Each cloud of rows lies close to a flat space through zero, with a little noise off it, and is much wider in some directions of that space than in others. After each cloud: how many dimensions does that space have?
In the rows, 128 means zero.

[[111 129 114 165 126 127 136 118 175 175 114  70  63 109 165 165 126]
 [ 89 162 140  99  88 110  85 119 122 124 117 113 141 118 135 104 130]
 [151 107 139 147 138 125 154 162 128 174 130 133 126 138 151 140 146]
 [120 142 136 130 122 120 130 136  86 141 134 118 150 133 108 117 126]
 [128 149 126 121 122  67 111 164 106 199 182  69 136  89 109 128  85]
 [136 158  92 172 113  96 137 141  93  76 135 117 117 130 165  77 160]
 [117 122 152 109 145 138  98  95 188 124  99 151 161 147 127 116 192]
 [154 154 115 177 140 122 116 140 176 192 110 137  82 123 187  97 177]
 [136  87 113  71 108 103 110 165 126  79 138 166  86 120 120 108 105]
 [113 108 139 162 121  76 112 144  69 133 106 102 135 150 147 155 149]
 [105  73 147 125 151  95  82  85  99  53  76 133 183 174  88 173 173]
 [134 147  98 176 126 119 145 140 144 131 118  59 140 109 164 136 157]
 [116 107 134 139 104  93  99 148 135 133  99 112 123 127 191 153 155]
 [124 131  98 159 133  78 122 145  80 109 111  84 100 133 110 111 154]
 [135 126 131 149 136 124  90 117  54 120  70 133 160 136 112 181  91]
 [112 141 160 142 123 169 147 123 102 139  79 129 169 160 131 136 172]
 [140 129 128 119 134 175 119  94 138 107 115 152 168 111 126 178  64]
 [158 114 127 144 161 140 108 118 136 136  86 156 137 143 119 144 153]
 [140 122 105 212 158 142 170 105  62  68  84 124 123 180 116 126 187]
 [134 134 138 123 124 158 131 164 147 166  67 122 134 137 148 125 193]
 [103 140 138 128 125 144 152 106  81  73 119 140 134 168  92  85 167]]
 -> 11

[[114 145 119 165 152 101 118 128 114 149 105 116 161 165 150 130 122]
 [115 134 156 126 131 124 125 173 123 144 150 159 112 159 163 212 144]
 [127 112 145 101 103 103 138 113 119 104 136 158 127 148 104  88 148]
 [142 135 142 142  83 128 114 118  74 136 119 149 158 163  68 102 140]
 [139 140 173 174 134 153 147 159 108 113 115 120 180 156 128 153 124]
 [149 163 118 133 161 161 136 125 158 152 124  98 120 154 120 171 130]
 [133  82 139 109 138 103 116 207 105 120 136 149  93 116 118 172 146]
 [122  94 130 147 101 124 165 111 104  94 142 141 128 109 119 146 135]
 [151  76 148  97  72 155 144  93 150 125 116 137 131 133 146 132 107]
 [136 135 133 162 107 124  93 149 154 127  86 146 149 104 110 124 177]
 [ 91 150 112 132  92  75 103 141 132 144 114 114 127 146 127 130 127]
 [116 150 157 185 149 135 129 138 105 126 124 126 157 130 143 153 151]
 [164 111 107  90 106 174 121  95 138 137 106 142  86 105 175 134 141]
 [119 121 118 111 136  96 101  91 152 142 100 138 106 126 162  96 171]
 [ 97 148  97 132 123 107  98 112 141 133 106  99 131  90 180  76 122]
 [124 159 188 156 172 147 159 105 128 100 127 108 133 137 130 113 158]
 [149 112 110 168 119 124 153  81 110 115  78 161 137 137 117 106 103]
 [134 158 103 123 116 121 125 129 158 116 106 122 163 137 113  66 108]
 [123 110 127 117 157 126 113 154 117 145 149 105 111 115 133 158 138]
 [113 166 137 128 139 111 115 146 165 133 140 136 150 126  71  67  76]
 [124  82 101 128 114 132 142 105  95 149 179 152 148 138 144 185 133]]
 -> 14

[[135 140 125 128 139 133  90 127 122 134  93  94 112 134  78 164 136]
 [153  98 120 162 168 124 152 171 144 117  91 160  73 129 125 121 113]
 [158 120 100  65 134 108 103 106 161 126 122 103 154 158 128 115 130]
 [119 139 152 129 158 107 124  61  99 118 134 132 120 139 137 149 132]
 [130 115 141 160 157 103 125 130 119 103 107 119  96 149 123 142 115]
 [143 153 125 127 119 122 128 151 140 148  93 124 105 156 146 148 131]
 [155 107 131 133 141 135 179 112 139 145 159 150 133  84 145 144 140]
 [128 141 143 117 115 118 133 121  65 186 110 134 119 151 177 135 160]
 [165 134 105 135 134 172 168 116 150 147 120 140 135 148 171 123 139]
 [169 119 120 131 104 147 107 127 139 164 115 176 151 129 134 116 113]
 [137 167 119 108 123 142  95 141 125 188 120 146 177 162 159 135 174]
 [159 169 121 138  62  90 148 129 110 103 155  78 140  80 102 144  95]
 [134 139 143 122 143 139 121 166  94 141  79 148 141 117 156 139 134]
 [107 111 130 119 125 143 125  84 134 111 115 127 150 155 144 141  79]
 [125 149 108 149 116 185 150  71 101 201 147 155 123 152 133 135 148]
 [144 114 130 127 132 153 110 144 146 116  91 163  84 109 111  98 123]
 [189 136 120 167 124 127 129 113 143  88 145 130 150 115 123 114 110]
 [ 87 159 123 103 134 117 111 121 116 127 133 135 181 124 121 153 102]
 [ 91 121 145 130 142 119 119 151 168 154 111 162 103 143 129 158 127]
 [173 114 103 164 156 120 154 142  71 127 133 118 115 132 123 105 140]
 [120  95 129 145 151 140 113 116 114 138 137  86 117 133  84 146 156]]
 -> 14

[[109 139  94 114 137 111 119 115 149  98  83 176 138  96  88 131 142]
 [128 177 136 173 147 146 132 161 201  78 166 154 150 113 117 155 104]
 [119 144  85 146 109 137 103 147 151 100 158  99 138 105 162 210 105]
 [148 115 146 112 125  97 164 128  95 178 150 129 120  91 196  78 197]
 [121 132 134 140 119 126 121 158 201  74 210 142 143 143  82 146  75]
 [169 102 126 120 130 144 161 134  95 109 188  79 101 115 152 132  94]
 [127 112 174 121 125  89 134 119 170 159 184 150 125 127 130  81 147]
 [159  84 127 128 188 145 159 113  73 136 113 130  51  49 159  47 153]
 [102  90  84  86 155 112  83 138 160  88 105 138  84 106  99 106 132]
 [146 182 121 162  75 112 129 143 154 182 176 195 179 183 118 154 154]
 [157 128  90  72 102  99 172 135  81 135 115 179 147 150  97  89 175]
 [167 139 129 153 141 158 128 141 112 163 142 118 102 162 153 120 129]
 [ 37 101 157  85 133 112 111 106 141  54  43 101 165 105  60 129  89]
 [141 111 163 130 161 149 152 123 129  86 154  81 110 108 132 121  79]
 [141 154 204 106 166  89 151 118 187 158 126 122 132 146 179  83 192]
 [141 121 115 170  96 125  94 114 144 185 195 161 114 144 120 146 117]
 [152 132 153 188  99 166 146 191  76 191 219 107 118 149 194  94 135]
 [ 98 130 170 113 108  80 141 136 137 166 138 136 159 103 177  93 195]
 [ 73 115  99  77 123  83 113 151 149 100  84 171 142  90 111  90 184]
 [165 157 177 175 167 125 136 136 200 160 204 128 105 106 202 119 156]
 [105 106 121  65  72  95 152 161 130  73 177 110 180 153  89 140 101]]
 -> 10

[[132 134 111 142 132 150 102 142 106 116 125 159  92 133 129 110 128]
 [123 129 128 128 133 117 137 124 143 134 125 122 149 126 136 122 114]
 [145 123 147 115 115 137 120 129 116 113 131 131 120 122 126 135 140]
 [134 108 136 136 123 122 157 136 127 125 141 126 161 137 143 150 126]
 [149 114 155 114 111 136 135 129 112 114 138 123 133 128 126 155 148]
 [136 160 151  84 120 134  83 106 140 124 106 114  90  91 101  98 133]
 [113 133 125 123 134 108 140 115 153 146 122 104 148 123 125 127 121]
 [136 132 141 113 123 129 117 122 136 121 123 124 128 113 125 118 123]
 [117 185 118  89 136 147  49 106 128 138  91 117  27  97  72  78 150]
 [142  90 158 129 115 111 185 130 131 127 152 109 198 143 149 180 132]
 [127 158 135  95 126 137  86 110 133 130 108 115  85 105  98 103 139]
 [114 124 132 118 130 113 153 115 143 151 131  96 149 134 116 153 142]
 [135 138 151  98 119 123 120 112 141 128 122 106 125 110 114 128 135]
 [133 126 113 148 133 135 123 142 118 117 131 154 126 132 144 114 110]
 [140 113 131 142 122 139 134 142 110 114 138 145 132 138 143 138 127]
 [137 134 141 112 122 127 116 122 134 123 126 122 128 113 125 119 125]
 [121 149 131 106 132 123 108 112 146 137 113 112 112 109 111 108 127]
 [137 125 112 151 131 148 111 148 102 109 132 163 100 137 139 117 124]
 [137 111 127 148 128 130 145 142 123 115 138 146 153 138 152 134 114]
 [143 121 127 139 119 155 114 146  85 111 135 155  87 142 123 141 153]
 [125 116 113 152 132 129 141 141 122 125 136 142 139 143 145 133 121]]
 -> 4

[[109 101 144 144 132 141 148 117 127 112 131 122 134 123 150 142 130]
 [166 192  72  80 136  87 113 129 102 137  93 154  94 150  89  79 126]
 [144 153 121 115 116 126  99 149 146 153 134 139 136 138 110 126 118]
 [134 136 117 114 134 119 141 118 117 120 112 136 112 127 123 115 132]
 [138 143 110 109 133 114 130 126 117 122 112 135 115 130 115 112 130]
 [110 100 149 146 133 145 136 124 135 118 140 122 144 116 148 143 130]
 [134 138 130 124 119 131 111 146 144 143 141 131 138 134 118 130 126]
 [111  88 162 156 121 153 127 129 147 125 154 111 151 121 146 152 128]
 [100  73 174 167 116 165 125 134 156 130 163 110 165 114 156 165 122]
 [109  90 161 153 128 149 133 126 141 124 144 116 145 113 151 154 126]
 [144 157  94 102 138 102 130 124 107 125 100 139 105 135 112 103 134]
 [125 119 136 128 129 133 133 122 122 121 123 121 124 121 137 133 129]
 [137 143 123 118 122 120 117 132 132 138 123 132 128 133 117 125 131]
 [137 145 125 121 124 125 106 140 134 144 130 133 130 136 117 122 126]
 [121 110 164 146 102 158  90 162 172 161 175 117 169 135 123 161 115]
 [ 76  34 192 192 135 171 176 103 138  86 152 103 154  99 191 178 136]
 [100  82 156 152 134 148 149 118 132 112 136 115 139 112 154 148 134]
 [143 148 111 112 118 123 105 144 130 146 132 133 125 135 112 117 129]
 [112 104 137 141 142 125 154 112 116 105 123 125 123 117 146 132 136]
 [129 132 131 130 118 130 115 139 141 140 135 130 139 132 122 126 126]
 [128 120 112 118 155 108 174  91  92  93  89 133  92 118 140 109 139]]
 -> 2

[[107 123 128 160 113 137 120 108 130 152 121 148 137 136 103 119 129]
 [150 122 116 127 170 126 138 115 102 154 122 117  89 181 130  71 177]
 [124 106 143 112 155 129 113 114 129  99 144 105 145 120 100 155 117]
 [124 119 126 119 111 133 134 111 143 129 133 109 129 125 116 120 116]
 [120 125 128 108 110 132 132 131 144 131 142 126 113 138 135 117 113]
 [114 133 118 117  84 130 139 142 141 134 136 138 122 124 136 105  95]
 [161 135 132 118 182 119 131 136 116 109 122 101 121 123 151 153 161]
 [124 136 120 100  62 129 164 145 164 165 129  99  53 132 183 107 123]
 [111 160 101 157 104 101 142 165 115 114 134 156 120 147 166 115 130]
 [153 137 126 124 189 105 128 178  95 140 142 123 120 157 166 120 151]
 [160 126 121 138 183 109 116 102  88  91 124 137 148 168 106 116 186]
 [133 130 131 124 126 133 117 120 124 116 125 161 142 133 118 127 132]
 [ 93 129 132 130 121 154 139 137 162 135 127  98 120  71 131 152  68]
 [ 99 126 132 155 100 132 112 124 119 118 120 163 152 110 103 142 110]
 [119 131 122 135 130 139 140 123 148 136 127 103 134 104 126 131 104]
 [133 125 126 132 143 134 140 142 122 172 119 105 109 124 137 107 127]
 [137 117 140  87 117 130 143 165 124 128 122  87  97  84 152 136 100]
 [119 111 151 113 126 136 111 144 129 144 137 136 142 115 118 147 102]
 [134 128 138 103 115 144 135 141 150 151 126 120 115 108 145 135 107]
 [159 121 132 108 126 123 115 104 113 112 123 153 140 157 110 116 165]
 [133 135 136 122  96 121 120 146 127 119 125 155 144 113 138 152 121]]
 -> 10

[[112 108 115 130 147 141 159 124 105 141  81 173  83 115 107 136  95]
 [136 141 116 145 135 111 147 138 153 111 189 126 100 179 148 140 111]
 [118 109 121 150 145 117 123 109 142 128 178 116 128 133 143 117 122]
 [114 122 130 133 153 117 116 106 146 162 172 105 141 143 164 131 102]
 [142 116 119 102  90 129 168 168 121 101 133 199 122 111  95 121 159]
 [129 113 179 148 101 104  98 101 105 114  85  86 148 113 138 167 133]
 [151 159 123 114 129 136 121 163 168 124 128  76 173 115 147  86 129]
 [ 97 118 159 123 167 138  86  62 108 169 112 134 132 125 119 122 108]
 [126 118 118  88 119 153 164 146 109 141  97 216 116 108  87 118 130]
 [ 98 124 101 115 150 139 109 114 101 190 112 104 136 102 141 137 131]
 [140 134 148 100  99 147 149 127  94 130 117 170 130 138 100 159 141]
 [126 117 141 123 115 132 137 113  89 146 127 113 136 120 130 166 128]
 [129 108 138 128 106 122 128 131 129 115 100 158 135 111 118 131 142]
 [113 114 120 141 157 129 139 113 124 137 121 140  99 127 124 123  96]
 [132 102 157 141 104 111 128 110 131 112 134 143 139 134 135 152 130]
 [108  95 125 138 141 149 128  77  96 170 126 126 134 122 134 161 116]
 [140 151 132 104 112 128 133 143 114 140 159 108 143 140 135 145 141]
 [142 138 145 125 117 141 126 135 121 118  66 105 144 107 122 129 122]
 [ 98  97 109 158 144 135 112  68  99 187 134  92 128 146 168 197 114]
 [138 153 157 141 148 115  79 128 177 131  95  25 184 109 175  92  99]
 [151 136 113 107  82 136 161 178 129 102  90 183 120 125 105 141 156]]
 -> 10

[[101 109 124 171 127 108 138  89 160 128 135 162 120 169 118 205 102]
 [146 212 127 115 113 166 134 145 188 160 151 154 121 127 167  89 147]
 [190  74  89 102 198 148 119 112 134 118 154 141  69 130  88 142 149]
 [131  75  78 111 158 125  72 117 125 155 129  54 163  46 131  51 125]
 [150 101  89 146 108 119  64 132 142 121 140  91 148  99 101 116 138]
 [165 155 174 197 123  81  86 152 108  82 106  91 141 125 130 164 201]
 [142  74 140 186 121  99  75 128 127 107  84 101 155 120  85 125 118]
 [101  83 162  98 156 162 174  97  81 117 105 140 133 148 121 145 107]
 [161  99  89  93 143 168 176 127 157 139 177 146 109 131 128  82 118]
 [ 17 118 125 132 179 154  84 138  79 147 142 131 135 141 151 167  95]
 [ 87 175 149  99 135 177 184 141  85 117 222 109 160 112 170 153 130]
 [123 222 145 151 135 153 175 158 140 126 181 120 158 131 182  80 135]
 [ 96 114 139 145 135  93 126 113 106 125 122  98 150 102 137 158 116]
 [116 126 195 168 115 189 107 129 173 136 133 152 159 129 103 168  94]
 [132 161  90 104 111 179 132 153 137 133 160 131 151 135 102  35  80]
 [104 124 181 110 107 175 123 144  95 112 125 143 137 144 106 166 118]
 [124 134 137 136 101  83 140 136 113 123  99 128 116 136 160 149 165]
 [ 84 204  94  88 127 150 158 109 118 154 152 121 150 138 187  87 128]
 [146 138 116  86 161 170 183 126 162 143 200 163  95 119 112 134  85]
 [101 170 152  96 152 178 123 134 110 129 162 144 122 129 121 163 111]
 [ 88 118 236 206  97 135  83 171 103 109 106 101 183 114 161 189 168]]
 -> 12
